The same things were measured in two ways. Each way mixes the same 12 hidden numbers, adds some noise and spreads widely along 7 directions of its own, which tell nothing about the thing.
In the rows, 100 means zero.
Some things both ways: the first way, then the second way.
| 113 |  82 | 128 | 117 | 122 | 102 |  88 |  94 |  83 |  78 |  97 | 109 |  88 | 108 |  85 |  97 | 104 |  93 | 111 | 113 |  84 | 111 | 111 | 103 |  96 |
| 106 |  78 | 101 |  79 | 111 | 106 |  70 |  72 |  82 | 136 | 116 | 112 | 112 |  79 |  67 |  90 | 115 | 116 | 103 |  64 | 127 | 132 | 128 |  93 | 101 |

| 109 | 109 | 101 |  77 | 110 |  99 |  96 | 113 | 120 | 114 |  86 | 112 |  89 |  90 | 111 |  96 |  95 |  90 |  96 |  81 |  70 | 100 |  90 |  76 | 119 |
| 113 |  98 |  90 |  95 | 110 | 108 |  94 |  86 | 111 |  75 | 108 | 106 |  89 | 133 |  98 |  72 | 112 | 121 | 121 | 115 | 103 | 111 | 106 |  86 | 122 |

| 116 | 126 |  81 | 103 |  98 |  96 |  89 |  93 | 126 | 140 | 114 |  92 | 101 |  92 | 103 |  96 | 101 | 106 |  97 | 105 |  76 |  77 | 126 |  90 |  99 |
|  96 |  97 | 100 | 107 |  92 | 115 |  96 |  84 | 101 | 101 | 103 |  96 | 121 | 115 |  76 | 104 | 114 | 115 |  98 |  94 | 104 |  74 |  77 |  92 |  77 |

| 103 | 100 | 110 | 107 | 111 | 116 | 104 |  74 |  95 | 108 | 101 | 109 | 114 | 100 | 102 |  99 | 105 | 107 | 113 | 103 | 109 |  98 | 100 | 107 |  90 |
| 111 | 110 |  92 |  90 |  96 | 109 | 125 | 130 | 101 | 101 |  99 |  93 | 108 |  84 | 106 | 115 |  80 |  81 | 100 |  79 | 114 |  93 | 102 | 120 | 113 |

|  98 |  92 |  95 | 107 | 101 |  79 |  94 | 107 |  81 | 111 |  84 | 122 | 103 | 100 |  75 | 101 |  93 | 113 | 101 | 111 |  98 |  96 | 103 | 122 |  87 |
|  85 |  83 | 113 |  82 | 106 | 108 |  79 |  80 | 102 |  90 |  99 | 108 |  82 | 106 |  67 |  86 | 118 | 111 | 100 |  84 | 110 | 113 |  92 | 109 | 107 |

| 122 | 111 | 100 | 107 | 109 | 115 |  81 |  89 | 106 |  99 |  95 | 106 |  99 | 107 |  95 |  72 | 110 |  93 | 104 | 119 |  95 | 108 | 109 |  78 |  94 |
|  99 | 122 |  77 | 116 |  86 |  93 | 106 |  97 | 103 |  82 |  84 | 110 | 101 |  86 |  94 | 105 |  82 | 121 |  70 | 102 |  79 |  70 |  82 | 103 | 106 |

| 108 | 112 |  91 |  95 | 109 |  92 | 101 |  89 |  96 | 124 |  89 |  87 | 102 | 104 |  94 |  90 | 105 | 103 | 109 | 107 |  85 | 120 | 104 |  79 | 101 |
|  97 | 120 |  85 | 114 |  98 |  92 | 101 |  89 |  96 | 121 |  95 |  92 |  98 |  93 |  99 | 119 |  98 | 145 |  91 |  85 |  84 |  87 |  88 |  99 |  75 |

| 121 |  98 | 111 |  85 | 101 | 111 |  67 |  92 |  84 |  94 | 103 | 106 | 109 | 102 | 124 |  87 |  91 | 124 | 112 | 135 |  96 | 123 |  79 |  84 | 101 |
| 101 |  89 | 111 |  95 | 110 |  80 |  72 | 112 | 103 | 145 | 108 | 104 | 116 | 114 | 126 | 105 |  86 |  51 |  94 |  90 | 109 | 115 | 107 |  68 | 107 |

|  96 |  76 |  85 | 114 |  95 |  88 | 109 | 103 | 114 | 115 | 101 |  90 |  92 |  92 |  71 | 102 | 100 | 108 | 111 | 104 |  90 |  96 | 109 | 102 | 118 |
|  85 |  77 | 104 | 116 |  98 |  94 |  95 |  92 | 112 | 120 | 118 |  86 | 126 | 133 | 149 |  94 | 123 |  99 |  75 |  94 |  91 | 124 | 110 |  77 |  91 |

| 107 |  98 | 118 |  97 | 143 |  79 |  90 | 109 |  82 |  90 |  98 | 108 | 119 | 112 | 102 |  84 | 100 |  71 |  95 | 109 |  89 |  96 |  86 | 108 |  92 |
| 105 | 111 | 116 | 102 | 111 |  93 |  83 | 104 |  89 | 120 |  89 |  93 | 112 | 107 | 119 | 116 | 102 | 100 |  82 | 103 |  93 | 117 |  89 |  96 |  82 |

|  94 |  90 |  82 |  84 | 115 |  90 | 107 | 102 |  84 | 117 |  77 | 104 |  99 |  87 |  85 | 109 | 106 | 109 | 103 | 122 |  98 | 113 | 102 |  96 |  82 |
| 130 | 122 |  85 |  94 |  91 | 102 | 120 | 140 | 100 |  84 |  96 | 112 | 102 | 108 | 102 |  89 |  52 |  80 | 108 |  89 | 121 | 117 |  94 | 124 | 127 |

|  94 | 111 | 100 |  75 | 119 |  86 | 114 |  91 |  95 | 137 |  85 | 101 | 104 | 106 | 106 | 104 | 101 |  92 |  97 |  78 |  89 | 111 |  88 | 106 | 115 |
|  99 |  93 |  87 |  87 | 107 | 106 | 117 | 105 | 113 |  75 | 117 |  98 |  96 | 117 | 117 |  83 | 107 | 117 | 114 |  94 | 119 | 128 | 105 | 100 | 117 |

| 107 | 115 |  89 |  91 | 107 |  92 |  83 |  85 |  93 | 125 |  95 | 114 |  96 |  99 |  96 |  87 |  98 | 110 | 113 | 114 |  84 | 115 | 106 |  97 |  98 |
|  87 | 103 |  85 | 105 |  93 |  91 | 110 | 115 | 109 | 114 | 113 | 104 |  83 | 111 | 111 |  97 |  79 | 103 |  95 |  78 |  97 | 102 | 106 | 104 | 123 |

|  75 |  64 |  83 | 112 | 133 | 116 |  68 |  68 |  84 |  77 |  67 | 146 |  83 |  90 |  57 |  75 | 102 |  95 |  77 | 120 |  96 |  99 | 120 | 105 | 102 |
| 109 |  99 | 104 | 100 | 118 |  90 | 102 | 103 |  98 | 111 |  78 | 110 | 109 | 110 | 131 |  95 |  93 |  63 |  77 | 108 |  76 |  99 | 100 | 103 |  95 |

| 118 | 108 | 104 | 102 | 111 | 121 | 102 |  86 | 119 |  97 |  99 | 136 |  99 |  91 | 111 |  93 |  94 |  64 |  92 |  65 |  71 |  72 |  97 |  78 | 121 |
| 120 |  98 | 117 | 107 |  97 | 127 | 100 |  85 | 104 |  95 | 103 |  93 | 127 | 114 |  79 | 102 | 125 | 106 | 127 | 114 | 112 |  98 | 127 |  87 |  97 |

|  97 |  94 | 114 | 104 | 123 | 108 |  88 |  94 |  90 |  74 |  99 | 137 | 112 |  97 | 105 |  96 |  94 |  85 |  94 |  97 | 104 |  85 |  84 | 113 |  99 |
| 104 |  98 | 103 | 101 |  96 | 100 | 114 | 106 | 130 |  67 |  71 |  84 | 118 | 135 | 110 | 105 | 108 |  88 |  92 | 126 |  80 |  97 | 101 | 104 | 113 |

|  93 |  82 |  81 |  84 |  99 | 108 | 102 |  74 |  85 | 112 |  73 | 111 | 109 |  79 |  75 | 108 |  91 | 122 |  81 | 108 | 111 |  94 | 102 | 100 | 112 |
| 113 | 110 | 105 |  91 |  95 | 102 | 109 | 129 | 106 |  85 |  84 |  90 | 121 | 120 | 123 | 105 |  87 |  65 |  69 | 105 |  95 |  98 |  70 | 112 | 109 |

|  97 |  97 | 120 |  75 | 101 |  88 |  97 |  80 |  61 |  87 |  79 | 113 | 127 | 120 | 116 |  81 |  79 |  86 | 100 |  96 | 107 | 122 |  68 | 101 | 100 |
| 111 | 100 | 109 | 109 |  93 | 118 |  99 | 104 | 103 | 114 | 102 |  77 |  91 |  86 |  91 | 118 | 110 | 120 | 137 |  76 | 110 | 102 | 115 |  99 |  78 |

| 119 |  99 | 125 | 142 | 123 | 112 |  57 |  88 |  82 |  52 | 113 | 102 | 119 | 143 | 109 |  66 |  97 |  73 |  90 | 113 |  90 | 100 |  83 |  93 |  95 |
| 110 | 123 | 103 | 112 | 100 | 130 | 115 |  82 | 108 |  75 | 101 | 102 | 122 |  99 |  89 | 106 |  99 | 106 | 138 | 106 | 116 |  73 |  83 |  91 |  72 |

| 100 |  89 | 111 |  96 | 107 | 102 | 130 | 111 |  98 | 111 |  92 |  89 | 101 |  93 | 105 | 117 | 106 | 105 | 107 | 111 | 113 | 108 | 106 | 106 |  87 |
|  95 |  78 |  99 |  83 | 118 |  83 |  84 | 111 |  97 | 100 | 110 | 100 |  68 |  70 |  81 | 100 | 120 | 141 | 108 | 100 | 117 | 112 |  75 |  87 |  87 |

| 108 | 128 |  73 | 151 | 104 | 118 |  98 | 107 | 128 |  97 | 102 | 110 | 104 | 124 |  94 |  94 | 120 |  80 | 102 |  85 |  96 |  97 |  85 |  82 |  82 |
| 106 | 104 |  94 | 102 | 108 | 102 |  81 |  76 |  92 | 124 | 107 | 124 | 129 | 114 |  97 |  91 |  90 |  89 |  85 |  86 | 100 | 113 | 109 |  92 | 109 |

| 111 | 114 | 125 |  76 | 122 |  54 | 123 | 128 | 114 | 139 | 118 | 100 |  96 |  86 | 119 | 102 | 101 |  72 | 134 |  92 |  65 |  83 | 111 | 117 |  95 |
| 111 |  78 | 106 | 111 |  91 | 115 |  87 |  82 | 123 | 117 | 116 |  89 | 135 | 134 |  88 |  96 | 118 | 111 | 119 |  85 | 110 | 126 | 136 |  83 | 109 |

| 116 | 110 | 100 | 104 |  88 |  98 | 123 | 121 | 124 | 127 | 116 |  73 | 121 |  93 | 113 | 118 | 106 | 115 | 122 | 103 | 110 |  82 |  89 |  95 |  86 |
|  99 | 101 |  91 | 113 |  81 | 101 | 119 | 137 | 110 |  77 | 126 |  82 |  91 | 104 | 112 | 100 | 101 | 127 | 105 | 104 | 124 | 108 |  99 |  95 | 117 |

|  99 |  87 |  91 | 110 | 107 | 125 | 103 |  89 | 121 |  95 |  83 | 142 |  90 | 102 |  82 |  88 |  89 |  77 |  65 |  70 | 100 |  94 | 103 | 101 | 121 |
|  80 |  87 |  94 |  90 | 113 |  90 |  90 | 112 |  64 | 124 | 110 |  90 |  74 |  85 | 130 | 113 | 108 | 138 |  63 |  90 | 110 | 101 | 101 | 103 |  86 |

|  89 | 122 |  90 | 120 | 147 | 122 |  66 |  89 |  96 |  85 |  81 | 148 |  97 | 128 |  89 |  79 | 115 |  85 |  62 | 101 | 120 | 112 |  97 | 117 |  89 |
| 107 |  96 | 111 |  99 | 115 |  92 |  88 |  84 | 100 | 119 | 108 | 114 | 145 | 118 | 115 | 110 |  79 |  77 |  96 | 102 | 126 | 107 | 118 |  72 |  88 |

|  74 | 122 | 112 | 102 | 154 |  78 |  83 | 101 |  97 | 101 |  99 | 112 | 114 | 110 |  96 |  92 | 127 |  79 | 104 | 111 | 104 |  72 | 104 | 137 |  60 |
| 108 | 103 | 102 | 106 | 100 | 101 | 115 | 116 |  94 | 114 |  98 | 118 | 104 |  91 |  84 |  92 |  93 |  90 |  93 |  92 |  93 | 101 | 100 | 120 | 109 |

| 122 | 121 |  96 |  91 |  78 |  98 |  94 | 102 |  87 | 113 |  85 |  84 | 110 | 111 | 116 | 110 |  93 | 116 | 100 |  96 |  83 | 116 |  75 |  73 | 106 |
|  86 |  94 |  91 |  92 | 106 |  89 |  91 |  90 | 115 |  80 | 116 |  97 |  73 | 116 |  93 |  77 | 118 | 143 | 103 |  96 | 107 | 121 |  75 |  84 | 102 |

| 109 | 104 | 107 |  96 | 118 |  99 |  78 |  70 |  81 |  99 |  99 |  90 | 106 |  96 |  85 |  95 | 110 | 119 | 117 | 127 |  93 | 117 | 108 |  89 |  99 |
|  85 | 114 | 120 | 129 |  85 |  95 | 118 |  95 | 110 | 125 | 130 |  87 |  94 |  64 |  79 | 119 | 117 | 138 | 120 |  89 | 114 |  91 | 111 |  72 |  65 |

|  88 |  96 | 129 | 104 | 119 | 101 |  94 | 108 |  71 |  59 |  86 | 130 | 105 | 124 | 123 |  97 |  99 |  74 | 103 | 105 | 112 | 116 |  73 | 120 |  73 |
| 116 |  98 |  85 |  92 | 105 |  96 | 112 | 121 | 102 | 100 |  85 | 106 |  88 |  93 |  82 | 101 |  77 | 107 | 124 |  89 | 108 | 100 | 101 | 118 | 101 |

|  79 |  86 | 108 |  92 | 103 |  81 | 107 | 117 | 104 |  97 |  85 | 121 |  95 | 100 | 100 | 107 |  94 |  88 | 112 |  77 |  84 |  93 |  74 | 115 | 107 |
|  96 | 102 | 106 |  89 | 115 | 104 | 105 | 120 |  98 |  99 | 108 | 131 |  82 | 116 | 110 |  65 |  89 |  54 |  97 |  99 |  95 | 110 |  81 | 117 | 131 |

Other things, the second way, with their names:
(381): |  96 | 110 |  86 |  89 | 101 |  93 | 101 |  96 | 102 |  94 |  76 |  81 |  69 |  72 |  85 | 120 | 106 | 140 |  96 |  85 |  86 |  82 |  84 | 110 |  83 |
(192): | 109 | 115 | 113 | 106 |  91 | 102 | 113 | 102 | 120 | 101 | 111 | 106 | 122 | 114 |  86 |  94 |  84 |  79 | 120 |  89 | 120 | 117 | 115 |  91 | 109 |
(34): |  92 | 124 |  84 |  99 |  94 |  94 | 113 | 112 |  98 |  84 |  88 | 102 |  89 |  81 |  81 | 124 |  74 | 130 |  95 |  95 | 108 |  88 | 101 | 118 | 113 |
(160): |  85 |  99 | 105 | 107 |  93 | 102 |  96 | 110 |  91 | 128 | 112 | 102 |  88 |  75 |  94 | 108 | 106 | 109 |  84 |  75 |  95 | 108 | 112 | 109 | 115 |
(31): | 109 |  99 | 107 |  88 | 118 | 102 |  88 |  83 | 117 |  95 |  93 | 115 |  83 |  81 |  63 |  81 | 119 | 104 | 135 |  96 |  89 | 120 |  95 |  96 | 107 |
(324): |  82 | 116 |  70 |  94 |  95 |  88 | 120 | 110 | 110 |  71 |  79 |  95 |  89 | 136 | 115 |  94 |  94 | 120 |  69 | 107 |  74 |  89 |  53 | 123 | 112 |
(355): |  99 | 114 | 108 |  79 | 120 |  90 | 108 | 106 | 103 |  89 |  88 | 105 | 110 | 103 | 117 | 112 |  84 |  79 |  82 | 104 | 106 |  98 |  83 | 101 |  99 |
(326): |  89 | 110 | 131 |  99 | 104 |  96 |  95 |  95 | 106 | 127 |  76 |  93 | 123 | 107 |  89 | 124 | 108 |  77 |  87 |  98 |  80 |  97 |  87 | 104 |  76 |
(325): |  98 | 103 | 118 | 103 | 120 |  87 | 109 |  89 | 129 |  77 |  98 | 120 | 112 | 103 | 105 |  81 | 118 |  72 |  97 | 137 |  83 |  86 |  60 |  68 |  92 |
(214): |  95 |  74 |  99 |  97 | 113 |  82 |  77 | 113 | 100 | 136 | 136 | 123 |  80 |  97 | 117 |  77 |  99 |  76 | 100 |  87 | 111 | 120 | 110 |  67 | 128 |
(147): |  94 |  99 | 122 | 119 |  92 |  86 |  99 | 108 | 104 | 119 | 111 | 101 |  94 | 109 |  89 |  91 | 107 | 112 |  99 | 102 | 102 | 119 | 100 |  89 |  85 |
(17): | 121 |  75 | 115 |  95 | 101 | 111 |  81 |  97 | 114 | 114 |  94 | 103 | 124 | 106 |  90 |  86 | 119 |  65 | 110 |  90 |  94 | 134 | 127 |  99 | 122 |
(157): |  83 |  81 | 102 | 100 | 105 |  63 |  86 | 136 | 100 | 120 | 105 |  98 |  62 | 101 | 127 |  89 | 111 | 102 |  66 | 108 |  79 | 117 |  80 |  87 | 110 |
(30): | 103 |  83 |  96 |  86 | 119 |  95 |  96 |  90 | 100 |  98 | 105 | 102 |  98 | 109 | 118 |  93 | 101 |  98 | 106 |  97 | 118 |  99 | 103 |  83 |  87 |
(77): | 110 | 107 | 113 | 107 |  99 |  84 | 108 | 121 | 100 | 119 |  90 |  90 | 106 | 121 | 143 |  97 |  97 |  66 |  66 | 104 |  75 | 104 |  82 |  96 |  88 |
(265): |  81 | 101 | 123 |  97 | 106 | 105 | 102 |  76 | 123 |  73 |  91 | 103 | 118 |  99 |  90 | 102 | 116 |  85 |  94 | 111 | 101 |  96 |  97 |  88 |  96 |
(43): |  93 | 119 | 104 | 121 |  80 | 105 | 128 | 103 | 110 |  66 | 102 |  81 | 116 | 114 |  93 | 109 | 111 | 140 |  98 | 123 | 112 |  91 |  97 |  95 |  83 |
(397): | 102 |  98 | 103 | 111 | 101 | 112 | 102 |  93 | 103 |  93 | 127 | 103 | 115 | 102 | 108 | 102 | 106 | 109 | 104 | 109 | 120 |  75 |  90 |  70 |  90 |
(66): | 111 | 132 |  88 |  86 | 117 | 110 | 122 | 100 | 112 |  75 |  84 | 129 | 121 | 112 |  91 |  89 |  74 |  71 | 105 | 102 |  93 |  96 |  74 | 122 | 128 |
(201): |  80 | 120 |  88 | 108 |  92 |  94 | 131 | 135 |  81 | 114 |  93 | 102 |  91 |  94 | 128 | 109 |  70 |  93 |  79 |  80 |  98 |  93 |  88 | 133 |  92 |
(424): |  74 | 110 | 102 |  90 | 122 |  94 |  78 |  57 | 113 |  89 |  86 | 111 |  95 |  94 |  74 | 109 | 117 | 129 | 106 | 109 |  91 | 100 |  96 |  82 | 103 |
(197): | 118 | 103 |  78 |  96 | 115 | 104 | 124 | 118 |  89 | 113 | 122 | 106 |  93 |  88 | 128 |  99 |  79 | 117 | 132 |  81 | 129 | 111 | 125 | 103 |  98 |
(164): | 106 |  90 | 102 |  79 | 123 |  84 |  74 |  92 |  97 | 107 |  94 |  99 |  84 |  90 | 103 | 101 | 108 | 111 |  88 |  96 | 100 | 106 |  77 |  83 |  86 |
(399): |  96 | 102 | 117 |  94 | 125 | 100 |  89 |  97 |  89 | 123 |  89 | 121 |  91 |  82 |  82 | 101 | 103 |  89 | 115 | 101 |  93 |  95 |  83 | 103 |  77 |
(146): |  76 |  87 |  84 |  70 | 121 | 100 |  89 | 100 |  82 | 101 |  90 | 111 |  82 | 114 | 107 |  90 | 107 | 102 |  78 |  88 |  94 | 106 |  84 | 123 | 118 |
(102): | 123 | 102 |  93 |  97 |  98 |  94 |  90 | 141 |  71 | 131 | 106 | 110 |  94 |  86 | 108 |  92 |  82 |  88 |  86 |  85 | 109 | 113 |  90 | 108 | 107 |
(74): | 102 | 113 |  67 | 106 |  88 | 102 | 109 | 126 | 112 | 105 | 120 | 103 |  64 | 101 | 118 |  88 |  73 | 103 | 110 |  68 |  92 |  98 |  97 | 106 | 144 |
(161): |  98 | 118 | 120 | 114 |  98 | 110 | 100 | 104 |  78 | 153 | 123 | 104 | 118 | 101 | 119 | 112 |  81 |  64 | 109 |  73 | 123 |  93 | 112 |  90 |  76 |
(211): | 105 | 104 |  96 |  84 | 100 |  96 |  96 |  90 | 118 |  62 |  89 | 105 | 105 | 120 |  84 |  82 | 103 | 104 |  88 | 107 | 101 | 123 |  99 | 102 | 131 |
(234): |  94 |  81 | 113 |  88 | 109 |  89 |  66 |  79 |  97 | 118 |  78 | 102 | 112 | 110 |  79 |  94 | 121 |  90 |  72 |  94 |  83 | 103 |  70 |  89 |  79 |
(402): | 104 | 110 |  69 |  90 | 110 |  83 |  93 | 118 | 106 |  85 |  91 | 107 |  63 |  96 | 127 |  86 |  89 | 106 |  79 |  94 |  72 | 109 |  70 | 103 | 139 |
(24): |  75 | 100 |  86 | 106 |  93 |  81 | 111 | 115 | 107 |  80 |  93 | 106 |  99 | 105 | 104 |  98 |  91 | 120 |  61 | 106 |  92 | 100 |  82 | 109 | 112 |
(413): | 105 | 102 |  99 |  81 | 106 |  89 |  74 | 117 |  80 | 150 | 110 | 105 |  88 | 108 | 113 |  88 |  92 |  78 |  81 |  66 |  98 | 137 |  96 | 104 | 123 |
(294): | 106 |  81 |  75 | 101 |  93 |  69 |  87 | 139 |  85 | 133 |  88 |  92 |  79 | 101 | 127 |  88 |  99 | 112 |  54 |  86 |  73 | 128 |  98 | 112 | 117 |
(375): |  91 | 105 | 118 | 111 |  92 | 109 |  94 |  88 | 118 |  90 | 118 |  92 | 110 | 101 |  80 | 112 | 103 | 109 | 121 |  96 | 126 |  82 |  86 |  68 |  82 |
(138): |  94 | 108 | 105 |  88 | 109 |  83 | 103 | 113 | 102 | 108 |  89 |  79 |  93 | 105 | 124 | 123 | 107 | 120 |  72 | 100 |  88 | 119 | 102 | 108 | 104 |

Some of these things the first way, each followed by its name:
|  79 |  92 | 119 | 107 | 105 | 104 | 111 | 129 | 120 |  87 |  92 | 114 |  94 | 120 | 112 | 100 | 105 |  96 | 105 |  86 | 122 | 113 |  73 | 120 |  88 |
(30)
| 108 |  80 | 117 | 134 | 124 | 132 | 124 |  99 | 135 |  65 | 109 | 130 |  71 |  87 |  97 | 110 | 111 |  47 | 109 |  67 |  74 |  88 | 110 |  86 | 117 |
(325)
| 114 |  91 | 104 | 117 | 116 | 111 |  84 |  82 |  88 |  99 | 100 | 124 | 103 | 101 |  82 |  86 | 104 | 107 | 110 | 114 |  94 |  99 | 105 | 108 | 102 |
(265)
| 116 | 104 |  85 |  96 | 108 | 100 |  80 |  89 | 102 | 115 | 102 | 110 |  99 |  87 |  98 |  95 |  97 | 100 |  91 | 123 |  78 |  87 | 122 |  88 |  89 |
(234)
|  83 |  94 |  96 | 110 | 105 | 120 |  79 |  89 |  98 |  77 |  80 | 118 |  96 | 109 |  81 |  94 | 106 | 119 |  91 | 119 | 126 | 121 |  96 | 106 |  91 |
(214)
|  94 | 116 |  73 | 106 | 118 | 106 |  85 |  91 | 106 | 108 |  90 | 102 | 119 |  99 |  83 | 106 | 111 | 113 |  78 | 105 | 112 |  90 |  90 |  98 |  98 |
(43)
| 104 | 128 | 118 |  77 | 167 |  88 |  80 |  85 |  82 | 110 |  95 | 135 | 115 | 119 | 108 |  72 | 109 |  69 |  82 | 102 | 109 | 115 |  95 | 124 |  87 |
(34)
|  89 |  83 | 128 | 119 | 103 | 100 | 103 | 117 |  86 |  88 |  90 |  73 | 103 | 125 | 107 |  99 | 113 | 123 | 136 | 117 | 106 | 125 |  76 | 104 |  87 |
(197)
| 113 |  95 |  90 | 102 | 107 |  87 | 115 | 113 | 111 | 102 |  97 | 126 |  82 |  78 |  93 | 114 |  97 |  69 | 112 |  91 |  61 |  87 | 107 |  86 | 100 |
(147)
| 106 | 101 |  81 | 102 |  85 |  95 | 114 | 112 | 118 | 119 | 103 |  92 | 100 |  90 | 107 | 118 |  91 | 108 | 106 |  87 |  80 | 102 |  85 |  83 | 115 |
(324)
| 105 | 100 |  84 | 112 | 108 |  97 | 108 | 107 | 106 | 121 |  97 | 108 |  93 |  92 |  84 | 108 | 111 | 105 | 106 | 113 |  99 |  97 | 112 | 108 |  98 |
(24)
| 109 | 104 |  92 |  82 | 128 |  80 |  86 |  67 |  82 | 134 |  92 | 115 | 106 |  88 |  76 |  78 | 103 | 100 | 107 | 120 |  84 |  96 | 125 | 104 | 100 |
(160)
| 120 | 106 |  60 |  93 |  94 | 126 |  89 |  73 | 116 | 131 |  97 | 111 | 100 |  64 |  93 | 102 |  98 | 117 |  94 | 124 |  82 |  82 | 126 |  66 |  96 |
(157)
|  95 |  95 |  80 |  89 | 105 | 110 | 111 |  91 | 116 |  96 |  89 | 113 | 100 |  89 |  98 | 104 |  99 |  75 |  87 | 101 |  99 |  93 | 102 |  84 |  87 |
(294)
| 100 |  94 | 101 |  50 | 120 |  84 | 114 |  89 |  96 | 128 |  82 |  94 | 101 |  89 | 101 |  85 |  96 |  95 | 102 | 104 |  94 | 129 | 100 |  85 | 108 |
(402)
| 103 |  91 |  81 |  84 | 108 |  95 | 103 |  88 | 101 | 110 |  92 | 109 |  99 |  85 |  89 | 111 |  90 |  99 |  98 |  95 |  80 | 115 |  93 |  80 | 103 |
(413)
| 120 |  98 | 112 |  94 | 145 |  84 |  93 | 102 |  93 | 118 | 110 | 109 |  95 |  97 |  98 |  80 | 104 |  97 | 122 | 112 |  75 | 128 | 102 |  95 | 110 |
(424)
| 114 | 103 |  97 |  94 |  99 | 102 |  73 |  87 |  95 | 126 |  99 | 109 | 105 | 102 | 112 |  88 |  86 | 118 | 100 | 103 |  74 |  97 |  91 |  96 | 117 |
(146)
